Every row belongs to one group in each of 4 separate groupings. Each group adds its own fixed numbers to the row, and there is some noise. The rows also spread widely along 11 directions, which tell nothing about the answers.
(in the rows, 128 means zero)
Some rows, each with its group in each grouping after it:
[123 176 170  99 129 154 121 120 150 138  86 120 133 101 136 148 132  88
 113 136 160 112 115 164 124 126 101  69 120 104 114 141 114 129 132 133
 134]	(0) J_234 X (3)
[136  79 162  95 113 130  61  82 119 129 116  87 157 112 127 114  96  80
 120 118 123 128 144 110 132  85 134 123 145 176 168 112 121 142  81 128
 112]	(1) J_93 H (1)
[169 131 147 100  90 123 138 163 115 114 124 165 119 117 101 189 114  96
 150 118 129  92 108 171 104 130 114 144 136 112  77 102 160  85 172 111
 124]	(1) J_129 X (0)
[108 203 162 160 166 169 120  72 148 126 103 112 132 104 179 135 185 146
 134  99 180 121 119 121 189 116 127  60 176  96 138 114 157 123 135 155
 152]	(2) J_205 Q (1)
[ 48 153 117 118 170  80 162 184  58 107 130 108 116  83 136 127 156 198
 172 148 155 118 135  74 132 117 132 121 159  96 133 104 168 108 168  98
 112]	(0) J_234 N (0)
[189 127 168 143 137 142  68 120 122 141 127 128  95 115 131 154 167 100
 122  79 145  75 103 137 163  84 115 152 158 155 125 102 132 119 130 120
 101]	(2) J_205 N (3)
[197 155 118 180  93 215 114  61 135 110 123 134 148 192 151 152 111  83
 156  77 110 118 119 138 138 138 139 150 132  89 105 113 120 123 102 177
 132]	(2) J_93 H (2)
[119 124 132 163 139 141  81 125 143 135 113 112 138  86 157 101 140 147
 131 140 142 145 116 111 135 117 118 105 160 121 151 145 123 130 121 132
  91]	(2) J_708 T (2)
[184 180 113 173  83  69 139 117 121 111 217 166 182 111 112  88 165 192
 100 101 137 185  86 186 177 127 191 180 209 141  57 105 182  69 152 111
 118]	(1) J_708 T (1)
[122 143 121 158 127 186 121 133 122 123  74 134 100 127 174 170 133 136
 185 117 133  79 125 105 124 123 110 107 131  69 135 117 138 126 125 161
 115]	(2) J_129 L (0)
[149 115 160 145 136 223  72  64 128 100  84 101 109 131 174 178 133 101
 192  77 147  76 123 100 163  96 100  99 182  95 181  81 189 119 132 158
 132]	(2) J_93 Q (3)
[149 127 163 133 125 170  90 104 193 119 110 142 148  77 125 124 144 100
 108 159 166 176 109 193 117 152  86  70 145 129 132 143 131 120 159 113
 110]	(1) J_708 L (2)
[126 143 156  93 137 101 114 145 145 141 118 140 134  99 128 141 135 129
 103 133 144 108 127 119 130 122 127  98 130 127 123 125 129 108 145 132
 134]	(1) J_234 T (0)
[105 109 128  99 117 174 194  64 230 104 107 162 139 147 118 163 115 104
 125 158 127 154 166 157  67 175 119  49  81 112 146 117 115 115 123 145
 174]	(2) J_205 X (1)
[121 135 110 141 136 140 141 106 137 128 127 126 141 128 137 127 136 135
 136 130 130 147 125 135 127 134 134 125 138 116 117 112 141 136 131 125
 131]	(2) J_93 H (0)
[155 183 155 135 123 144 139 125 128 116 135 133 146 123 104 130 129  81
 115 124 152 151 102 180 124 149 114 122 140 121  83 127 131 108 167 102
 132]	(1) J_93 X (2)
[151 138 137 169 146 104  87 135 168 157 151 140 121  63 150  93 199 168
  85 130 140 145 106 146 160 109 137 129 164 139  95 145 124 123 143 119
  68]	(1) J_205 H (2)
[ 99  99 130  97  90 128 124 130 104  64 101 130 162  98 133 135  77 135
 175 144 105 116 157  78 104 141 144 103 151  85 136  98 160 101 132 164
 118]	(1) J_93 N (3)
[136 190 173 137 142 186  72 101 109 134  66  97 146 122 177 135 120  84
 132 102 150  85 126 115 154 100 113  77 136 101 134 139 110 141 117 170
 137]	(0) J_129 X (0)
[136 131 123 131 110 113 115 142 113 113 136 134 153 121 124 111 108 131
 124 130 116 138 130 114 131 132 148 150 147 131 114 115 126 122 128 130
 116]	(2) J_93 L (0)
[132  75 112 141 125 113 103 129 169 122 148 163 132 121 149 120 144 191
 132 132  92 125 141  89 123 130 154 146 155 129 128 103 159  97 136 150
 103]	(0) J_93 T (0)
[120 127 108 164 118 159 134 103 175 116 116 139 142 126 155 106 130 147
 133 143 116 157 139 125 119 154 139 105 129  99 125 133 116 133 109 154
 112]	(2) J_93 L (2)
[130 169 118 123  96  46 133 148  55 151 149 105 147  99 135 116 134 151
 122 101 138 107 105 127 175  70 184 169 167 132  71 113 146 128  94 121
 110]	(2) J_129 H (0)
[ 43 166 129 136 140 154 144 118 152 116  64  96 171  84 155  77 107 127
 120 186 142 175 148 111  99 169 117  39 109  77 159 170  79 162 104 147
 124]	(2) J_234 T (3)
[112  95 136 122 222 124 164 119 166 136 149 144  49 152 104 142 188 132
 122 120 153 111 129 109 127 134  91 138 137 174 174  81 157 114 183  64
 139]	(2) J_93 Q (3)
[111 116 128 142 107 164 121 118 150  93 101 145 147 107 144 124 108 131
 142 155 115 144 150 111 105 159 125 103 124  90 142 140 110 121 122 153
 104]	(0) J_205 L (2)
[137 108 120 136 143 139 112 135 153 114 129 155 127 146 134 117 123 132
 119 131 102 122 150  89 112 144 138 136 120 135 140 116 116 114 136 146
 116]	(1) J_93 L (0)
[120 147 129 139 129 124  97 169 109 138  96 130 115  94 152 137 131 134
 143 130 123  96 113 105 131 119 125 130 141 104 108 125 122 129 133 134
 104]	(2) J_93 L (0)
[104 130 126  65  99  82 190  57 139  97 155 125 202 126 110 112 104 132
 110 143 151 186 157 162 128 136 171  88 141 142 117  98 170 122 117 127
 177]	(1) J_129 H (0)
[152 107 136 148 141 134 112 124 156 128 143 126 131 134 119 106 143 118
  95 122 117 129 133 124 133 135 126 138 133 143 139 134 112 121 125 115
 105]	(2) J_234 Q (2)
[ 91  95 151  60 137  72 109 146  99 134 115  93 119  99 109 131 102 109
 118 139 134 101 148  77 109  89 133 120 117 162 165 116 111 126 102 109
 108]	(1) J_234 H (1)
[126  88 134 131 133 194 139  88 141  95 108 126 117 164 124 148 105  88
 168 122 127 126 155 122  89 134 107 112 118 133 177 106 129 112 132 123
 128]	(1) J_129 X (1)
[160 206 119 146 114 114 171 113 181 103 156 194 153 143 136 120 151 165
 100 121 119 133 111 145 147 176 170 119 149  82  45 101 146  89 174 175
 150]	(2) J_93 H (3)

New rows, each followed by its group in each grouping:
[115 150 144 121 135 135 152 107 141 114 122 133 135 124 127 126 133 120
 128 128 150 128 136 139 120 129 132  92 141 126 128 114 136 107 143 124
 137]	(1) J_129 X (1)
[107 126 124 141 115 119  99 116 124 125 113 106 183  88 146  82 110 129
  97 147 114 167 146 118 132 123 152 115 133 130 126 150  93 158  88 143
 100]	(2) J_205 H (0)
[141 161 153 130 121 125 110 131 124 109 114 133 156 140 135  95  94 109
  96 113 110  96 146  85 131 130 158 114 128 129 118 128  87 106 127 170
 129]	(2) J_129 X (1)
[100 137 119 142 139 135 167 124 114 102 128 133 106 103 130 149 161 158
 182 135 157 136 117 137 124 126 119 120 170 100 130  94 186 103 176  92
 109]	(1) J_129 H (1)
[194 154 145 148  91 153  98  86 165 120 131 164 161 149 148 126 129 110
  90  93 104 105 137 136 149 135 165 126 124 117  93 131  98 110  90 194
 128]	(1) J_205 N (3)
[214 123 101 164  65  67 116 158 171 125 205 210 166 122 117 114 143 196
  79 110  80 140 101 162 148 142 195 195 169 132  33 116 151  64 149 153
 100]	(2) J_708 T (0)
[ 94 121 144 111 104 110 121 141 146 137  99 122 125  47 135 143 135 134
 127 160 152 137 121 149 120 117 115  91 135 112 121 138 129 133 117 110
 102]	(2) J_205 L (2)
[ 88 139 108 138 106 163 172  65 142  96 115 132 169 117 155 149 130 157
 173 140 145 176 147 141 120 147 142  79 142  81 145 109 172 122 112 145
 152]	(1) J_205 T (0)
[184 161 155 145 139  93  89 133 113 137 172 138 121 114 127 128 179 151
 110  81 158 100  90 135 180  87 146 155 188 162  94  93 157  92 148 115
 119]	(2) J_708 N (1)
[106 116 133 121 139 118 129 103 159 153 120 117 132 135 128 107 120 106
 102 142 130 149 141 112 108 129 130 112 104 154 151 141  91 145  82 123
 125]	(1) J_93 T (2)
[154 118 117 182 126 171  98 107 163 133 129 123 163 135 142  85 124 110
 101 133 100 164 133 149 119 142 135 134 128 137 116 146  93 141 106 132
 105]	(2) J_93 X (0)
[144 174 141 136 123 137 132 110 110 127 132 128 127 115 144 148 153 127
 134  93 149 109 117 146 160 102 142 123 152 117 108 110 145 112 122 137
 119]	(1) J_205 X (3)
[110 147 144 115 193 128 142 146 130 148 104 149  62 137 142 169 169 138
 147 121 164  70 128  94 130 114 100 113 120 130 150 104 138 118 162 116
 136]	(0) J_129 L (0)
[135  67 136 103 133 121 109 111 154 132 136 138 110 104 121 153 139 124
 124 125 127 122 144 118 117 107 123 130 128 148 146 113 138 119 122 117
 101]	(1) J_205 H (2)
[119 153 114 163 110 133 125 119 150 158 120 131 136  83 166 129 170 162
 124 134 140 148 118 163 148 115 142 110 138 109 100 144 125 141  90 137
 102]	(1) J_205 L (0)
[142 180 140 147 120  94 122 176 148 150 128 179 132  89 127 139 158 155
  93 138 129 119  96 151 130 147 129 132 130 101  56 147 113 105 156 133
 111]	(0) J_205 T (0)
[179 162  97 155  99 176 180  55 175 126 149 167 126 212 146 161 135 122
 141  74 106 103 130 154 136 137 169 139 117 100  94  93 138 109  91 179
 164]	(2) J_93 X (3)
[180 132 136 131 161 153 127  86 231 140 141 194 105 175 147 144 162 125
  78 107 110  95 149 100 125 157 140 106  91 127 116 123  92 105 136 188
 137]	(1) J_205 H (2)
[168 133 178 100 111 133  54 190  71 160  67 121  78  94 123 198 110  58
 154 102 147  35  93 131 123  78  80 145 127 130 120 125 118 126 135 110
  93]	(1) J_129 L (0)
[102 130 146 143 160 125  86 160  85 132 110  90 114  93 139 102 129 120
 143 131 138 120 123  89 132 100 116 138 151 135 144 133 119 131 135 106
  80]	(0) J_93 X (2)
[180 183 137 163 135  94 126 144 144 162 159 158 114 119 127 130 188 145
  90 105 144 111  82 169 170 120 135 158 152 134  62 136 136 100 142 118
 115]	(0) J_708 Q (2)
[163  78 125 120  93 150  79  79 112 138 125 108 121 135 143 152 113 100
 153  88 131 107 130 140 144  70 138 148 142 163 175 103 141 133  46 134
 105]	(1) J_708 L (3)
[132 134 117 156 147 133 155 141 178 136 138 156 112 142 123 117 148 131
 111 146 113 138 125 136 102 159 125 134 110 121  98 136 105 111 143 120
 108]	(0) J_93 X (2)
[145 157 133 133 129 134 149 100 115 147 138 110 120 135 123 148 163 111
 135 101 159 126 109 172 145 104 127 133 135 135 121 116 134 133  99  99
 128]	(1) J_234 N (3)
[165 172 115 164 116 131 119 132 121 159 141 131 125 139 151 136 164 147
 120  99 134 110 104 150 160 109 145 156 135 115  97 132 118 128  99 140
 108]	(0) J_234 L (0)
[117 150 159 121 191 124 130 128 214 132 124 156 118 120 133  97 177 150
  70 147 145 120 142 102 120 159 121  64 115 137 135 131  96 109 167 140
 138]	(2) J_234 N (1)
[ 94 157 137 149 155 129 133  84 162 131 122 112 168 113 157  65 151 140
  87 144 143 166 160 105 135 140 152  75 113 133 139 157  79 150  83 155
 126]	(1) J_205 N (2)
[159 149 142 115 112  87 130 135 121 125 148 139 160 131 114 105 112 113
  82 117 121 124 130 143 134 121 157 141 133 153  87 123 111 115 131 127
 131]	(2) J_129 X (0)
[ 68 166 130 124 135 138 145 116 115 139  81  88 128  94 137 116 122 106
 142 156 167 153 119 145 120 123 108  87 127 115 146 134 112 167  96 102
 126]	(2) J_93 L (3)
[ 94 126 163 120 130 116  66 139 150 130  89 110 166  46 155  98 118 144
 113 163 137 148 123 111 127 122 120  73 165 115 133 135 136 131 141 136
 108]	(2) J_93 T (0)
[183 108 139 147 103 139  93 123 152 125 148 135 141 122 119 122 124 110
 110 110 111 133 115 154 130 117 139 153 158 143 101 118 130 107 133 123
  99]	(2) J_93 X (2)
[ 46 220 164 167 190 141  98 141  80 156  71  52 121  50 174  92 166 134
 149 143 210 146  91 105 167 101  90  65 176  93 150 150 126 162 142  97
 107]	(2) J_93 T (2)
[169 167 137 134 186 112 140 138 177 152 156 173  87 156 121 119 183 134
  71 105 136  99 118 119 144 142 130 138 116 143 104 119 101 109 165 130
 119]	(1) J_234 H (3)
[104 159 102 155  97 148 181 154 158  67 117 191 127  95 133 163 141 191
 177 157 124 135 128 133 102 187 138 103 155  43  91 106 171  74 192 152
 117]	(2) J_205 L (1)
[119 104 125 117 144  90 137 143 116 125 153 115 122 107  95 101 130 122
 110 142 143 152 124 148 120 110 126 148 141 179 141 116 128 122 131  69
 106]	(2) J_708 X (3)
[164  77 131  77  32 119 152  78 113  87 167 109 201 131  71 140  65  77
 128 129 121 186 138 208 100 119 149 148 144 152 121 110 156 110  84  93
 134]	(0) J_234 X (2)
[129 108 104 171 172 147 167 120 181 125 155 167  93 144 128 125 180 159
 124 135 120 146 139 132 109 151 121 141 118 132 129 120 121 106 151 107
 101]	(0) J_205 X (2)
[124 141 130  92 155  67 193 187 110  87 160 195  95 152  87 159 121 141
 118 126 112  80 148  57 110 168 144 162 112 123 106  93 139  57 189 126
 138]	(1) J_205 Q (2)
[149 163 146 146 206 120  90 132 159 159 144 147  99 143 165 111 191 166
  89  85 142  79 130  62 170 111 139 122 139 144 143 113 121 106 152 159
 125]	(1) J_234 T (0)
[117 141 131 133 172 129 136  79 159 125 146 125 143 143 151  92 153 147
 103 119 149 139 147  95 146 127 150  89 129 145 149 121 116 127 107 153
 145]	(2) J_708 N (2)
[178 208 185 161  89 163  71 149  99 105  90 126 160  73 144 143 123  89
 136 110 154 108  85 166 163 133 107 106 185  67  71 142 152 102 170 146
 103]	(1) J_129 Q (2)
[112 158 132  99 117  93 196 137  66  57 167 155 129 109  84 170 127 148
 176 119 173 146 122 138 134 141 137 150 180 116 118  55 212  64 203  78
 148]	(1) J_205 L (1)
[149 116 122 158 114 192 106  84 143  99 115 135 138 142 148 151 128 124
 178 114 116 126 123 124 122 130 122 129 159  98 137 100 159 111 138 148
 115]	(0) J_93 H (1)
[131 211 129 149  90 157 161 117 151 120 109 141 165 121 128 130 130 112
 117 146 148 158 112 192 119 168 128  88 119  82  86 148 104 123 122 136
 133]	(1) J_234 L (1)
[ 95 137 139 156 171  86 103 146 152 144 137 118 120  75 146  75 183 183
  97 141 137 132 118 101 160 112 139 118 173 146 126 124 137 119 143 111
  97]	(2) J_93 Q (1)
[ 70 146 139 104 170  93 160  76  95 120 142  92 150 111 144 111 163 160
 130 120 180 153 152 108 161  98 149  98 151 152 155 100 156 139 103 110
 158]	(0) J_205 N (0)
[143 132 142 178 184 151  79 152 150 136 130 133  94 114 143  88 171 134
 107 123 124 117 114 109 138 128 108 146 155 147 129 129 109 120 166 116
  77]	(0) J_93 X (3)
[ 85 203 123 192 201 166 180 102 160 117 112 134 114 153 153  92 182 152
 122 138 159 145 134 109 138 170 116  81 134 104 141 134 110 126 164 125
 144]	(2) J_129 Q (1)
[172 162 141 174 160 111  97 132 106 156 159 129 113 131 147 110 195 154
 112  82 147  96 102 131 183  85 141 172 170 155  95 114 138 121 135 116
 102]	(0) J_129 N (0)
[147 109 120 116 104 122 163  90 149 108 152 151 143 146 108 130 119 118
 126 127 124 150 140 149 113 140 143 136 130 131 116 114 143 111 127 128
 126]	(1) J_129 H (2)
[143 129 150 148 175 173  70  99 137 129 116 113 111 134 164 127 161 132
 139  95 141  94 129  79 156  98 116 114 159 126 173 111 133 119 136 150
 105]	(0) J_234 H (1)
[ 47 160 114 124 185  94 175 111 119 139 128  95 134 113 138  86 156 157
 126 158 174 164 146 100 128 126 138  80 117 140 154 139 110 149  97 108
 136]	(1) J_708 N (2)
[134 148 119 135 102 156 169  96 126  71 133 163 157 160 117 141  96 121
 150 115 125 141 138 115 114 174 146 128 135  93 129  98 140  96 145 150
 154]	(2) J_205 T (3)
[124 140 151 110 149 116 136 117 162 128 123 146 105 124 126 130 149 135
 116 127 156 109 133 120 130 124 124 100 138 143 136 101 135 110 155 123
 136]	(2) J_129 L (1)
[122 180 146 144 120 142 122  68 155 154 121 112 154 117 152 121 154 129
 121 112 164 153 107 163 155 111 138  91 153 128 121 124 140 136  92 135
 145]	(1) J_93 T (1)
[139 109 136 122 138 145 125  59 203 116 139 157 134 121 159 145 165 163
 123 110 135 123 146 116 148 124 150  81 159 122 137  89 167 100 139 171
 140]	(2) J_205 H (1)
[177 172 148 136  60 122 122 126  93 135 138 111 158 110 100 159 127  90
 126 100 145 132  82 214 151 105 133 158 162 124  75 128 146 113 102  93
 117]	(1) J_234 Q (1)
[144 122 131 126 175 117 150 143 145 130 156 168  71 159 108 145 157 131
 128 116 137 103 127 101 122 138 116 158 125 150 135  94 136  94 171 103
 119]	(1) J_93 L (2)
[129 185 140 171 106 202 116 147 134 115  70 149 105  88 156 189 150 120
 184 130 148 103  99 156 119 147  89  89 139  50 106 132 135 110 154 145
 105]	(1) J_205 L (1)
[160 192 111 206 104 135 124 132 127 143 146 137 138 109 147 124 182 165
 143 109 144 135  73 187 160 121 145 145 170 100  61 131 138 115 124 122
 100]	(2) J_708 N (1)
[216 101 162 167 149 126  71 131 178 135 178 168 109 115 114 113 188 129
  75  96 128 119 108 146 155 119 125 168 158 176 100 116 123 100 165 109
  87]	(2) J_205 N (2)
[125 157 151 125 141 182  97 111 111 139  80  96 115 112 163 165 137  95
 166 109 159  92 118 112 136 102 101  90 135  86 150 131 129 139 119 147
 113]	(1) J_234 H (2)
[160  73 138 117 143 132  98 109 143 138 138 116 122 148 121 137 133 108
 105 101 117 107 145 117 135 103 126 147 129 172 162 110 129 125 104 110
 124]	(2) J_234 Q (0)
[115 128 117 175 206 157 107 175 115 123 110 143  79 153 162 125 165 163
 146 113 109  68 143  29 134 135 114 148 132 103 162 128 116 107 165 147
  92]	(0) J_234 Q (0)
[111 170 136 152 144  98  97 143 135 167 127 105 132  95 152  70 160 150
  79 132 140 128 126 111 156 101 154 116 134 148 125 158  73 143  84 131
  89]	(1) J_234 L (1)
[ 69 114 132  96 169  91 144 151  82 109 131 107 123  97 113 117 126 144
 148 152 159 146 136  99 125 119 117 134 151 150 160  96 158 123 160  75
 123]	(0) J_93 L (0)
[107 167 106 121 177  88 185 115 137 160 155 133  97 153 141 125 176 163
 111 113 152 112 137  92 146 116 156 128 110 129 123 116 120 123 112 133
 132]	(1) J_234 H (2)
[105  80 105 140 131 146 149  84 176 147 115 112 120 129 134 124 144 126
 123 148 126 155 139 158 114 125 119 110 112 146 169 135 118 154  66 107
 118]	(2) J_708 Q (3)
[141 152 112 151  60  99 153 100 142 139 142 128 183 129 127 109 120 134
  87 121 102 152 127 168 142 127 185 143 126 130  78 148  94 135  45 149
 127]	(2) J_205 Q (1)
[150 102 114 120 172 135 141 157 161 141 131 170  63 177 119 165 146 129
 121 115 108  67 144  84 102 138 121 150  86 139 147 108 103 107 141 129
 122]	(2) J_234 L (0)
[101  86 124 111 116 200 122  97 124  73  80 119 117 126 159 173  96 130
 209 117 132 100 158  81 112 127 113  86 150  68 197  83 172 110 130 162
 124]	(2) J_234 L (3)
[125 137 138 107  88 142 142 146 124  79  94 164 167 121 111 151  70 105
 147 155 116 133 140 124  79 178 118 102 124  81 110 124 133  96 166 147
 137]	(1) J_129 T (0)
